The same things were measured in two ways. Each way mixes the same 5 hidden numbers, adds some noise and spreads widely along 3 directions of its own, which tell nothing about the thing.
Some things both ways: the first way, then the second way.
[ 11  -7  18   6 -16  -5  13   1  19 -18  19]
[ -4 -22 -13   6  -7   9  13  -1   6   1  -6]

[  2  -9 -12  32  -9  18  34  -3   0 -18  -5]
[  7  -5  10   2  16  24   3  -3 -12   0  -9]

[ -5  14   4 -13 -13   7  16   7  10  -9  15]
[ 21  -7  -2   1   2  10 -20 -24  -7  -4   6]

[ 11   8  16  -3   4 -16 -15   8  15   0  12]
[ 12  -3 -26  -6 -24   2  -8 -15   2   2   8]

[  5  -1  18 -11 -18  12  26   8  20 -30  20]
[ -3 -15 -17   0 -11  15 -15  -7  -4 -18  -3]

[ 13   7   5   8   0  -2   2  -1   6   6 -13]
[ -3   5   5   6  -5  -1  18  13  -4  10 -16]

[ 23   2  15  17   4   9   8   5  21 -22  -6]
[ -8  -2 -13   7 -11   2   6   5   5   6 -10]

[  7 -10   3  15  17   0  -1   6  -2 -20   4]
[ 4  1 -4  5 -2 11 11 10  2 17  2]

[ 17  18  19 -19  -5  -7  -4  12  20   0   8]
[  4 -13 -17   8 -15  -5 -15 -18   8   2  -1]

[ -1   9  -7  -8   8 -15   6  19 -16  -2  23]
[ 8  1  0  7  3 18 11  0 -5  9 -5]

[ 11   6 -15  30  26 -17  -9   6 -12   9  -9]
[ 2  8 -7  3 -2 12 13  5  0 17 -6]

[  7  17  -1 -15  10  -7  -3  19  -6  -8  23]
[  5 -21  -4  18   3  13 -16 -11   8  14  11]

[  5 -22  18 -17   3   5 -26 -13  -2 -11   4]
[ -6  -7  -5   0 -20   3  -7  36   9   2  15]

[ 33  11  16   7   5 -11  -4   7  18  -2   1]
[-14  -2 -22   4 -20   6  11  12   2  -2 -11]

[  3  -7   5   6  13 -15 -15  10  -2 -13  23]
[ -3 -15 -27   2 -17  19  -7  11  11   1  16]

[ 16 -20   7  22   6  -4 -15 -17   1  10 -22]
[ -3 -16   4   7   2  -3  15  13  13  23 -10]

[-14 -20 -10  17   3  15   0 -12 -10 -10 -10]
[  3   7   1 -11  -8  16 -11  24 -11 -11   7]

Other things, the second way, with their names:
(193): [  0 -21  -5  16   6  21 -25   3  11  10  15]
(173): [  1  18  15   4   1  -6  11  12  -9  11 -19]
(302): [ -8  -4 -11  -7 -15   5  17  31   7   9  -1]
(65): [-6  6  2 13 -6 -6 17 22 11 33 -6]
(184): [ 15  -5  -9  -2 -16   1  24   6   2  15  10]
(240): [ 22  -3  12 -10   4   2 -26 -21 -18 -17  -6]
(187): [-15 -27 -20   4 -15  12  12  15  11  -2   0]
(211): [ -6  14  14  -3   3  10   4  33  -8   3 -11]
(139): [ 16   1  12 -10   1  13 -15   0 -16 -14   4]
(163): [ -3   4  12   8  11  16 -23   6  -9  -3 -10]
(135): [ -4   2 -19  -5 -29   0 -17  20   6  -2  12]
(399): [  2   4  13   6   6   8  -5   7  -7   4 -10]
(198): [ -2 -10  -7   6  -1  18 -30  -9  -8 -24  -4]
(355): [ 14 -18 -17   0 -10   0  13 -23   3  10   0]
(129): [-11  -5   4   5   7  25 -16  20  -6  -9  -3]
(150): [ 29  -6  -3  -8  -3   4  11 -30 -11   2  -2]
(157): [ 0 -5 12  6 17 24 16 12 -7  8 -8]
(273): [ 11  -7 -11   0 -21 -12 -17  -4   9  10  12]
(230): [-17   4   1  10  -9   1  -7  26   4   1 -12]
(356): [ 24   1   8  -8 -11  -5 -17  -2  -7  -3  15]
(377): [ -7  -3  -3   8   3  16 -13  12   5   8   1]
(195): [ 21 -14 -14  -2  -3  20 -22 -17   0   4  24]
(343): [ 18  -5  24   9  18  -4 -20 -17  -3  19  -8]
(103): [ 19 -10   1  -6   2  18 -18  -6  -8  -5  15]
(266): [-14 -22  -6  13  -3  18  -6  26  14   9   9]
(11): [-24  -2 -19   0 -12  27 -11  35   2 -16  -4]
(83): [-10   9  -9  -1 -14  10   0  23  -1  -5  -5]
(312): [-5  0 -1 -7 -4 11  7 28  0  3 -4]
(279): [  9 -25   1  19  -3 -16  -1 -21  16  25   0]
(221): [ 24  -9  -6  -4  -8   2  18 -13  -1  13   8]

Some of these things the first way, each followed by its name:
[-20   7  -4 -17 -10  -3 -19 -11  -3  25  -6]
(356)
[  1  -5 -17  26  19   2   8   5 -18  -8  -7]
(11)
[  8  22  11 -17  -8 -12 -12   6  15  16   3]
(279)
[-21  -5  -8 -12  -8  -3  -4  -2 -17   2  20]
(103)
[ 10   2 -16  10   9  23  18  -1 -12  -8 -21]
(163)
[ 18   6  -2   7  13  11  -2  -1   0   1 -24]
(230)
[ -3   5 -14  10   0  13   5 -10  -7  15 -28]
(343)
[  4  11   6  -6  10 -14 -34  -5   5  24 -11]
(273)
[ 17   2 -11   1  23  -5 -13   6 -17  -1  10]
(193)
[ 24  -7  13 -20   5  -6 -14  -2 -10   2   7]
(83)
[  4 -30  12   7   5 -12 -24 -14  -9   3  -2]
(302)
[ -1 -15 -21  36  13  15   1 -17 -17   6 -38]
(211)
[ -7 -10  17  -6  -4 -18 -18   3   5  -5  26]
(184)
[-15   4 -29   9  10   0  12   3 -33   8  -4]
(129)
[ 16  -8  12 -14  -6  22  10  -5   3 -17  -5]
(399)
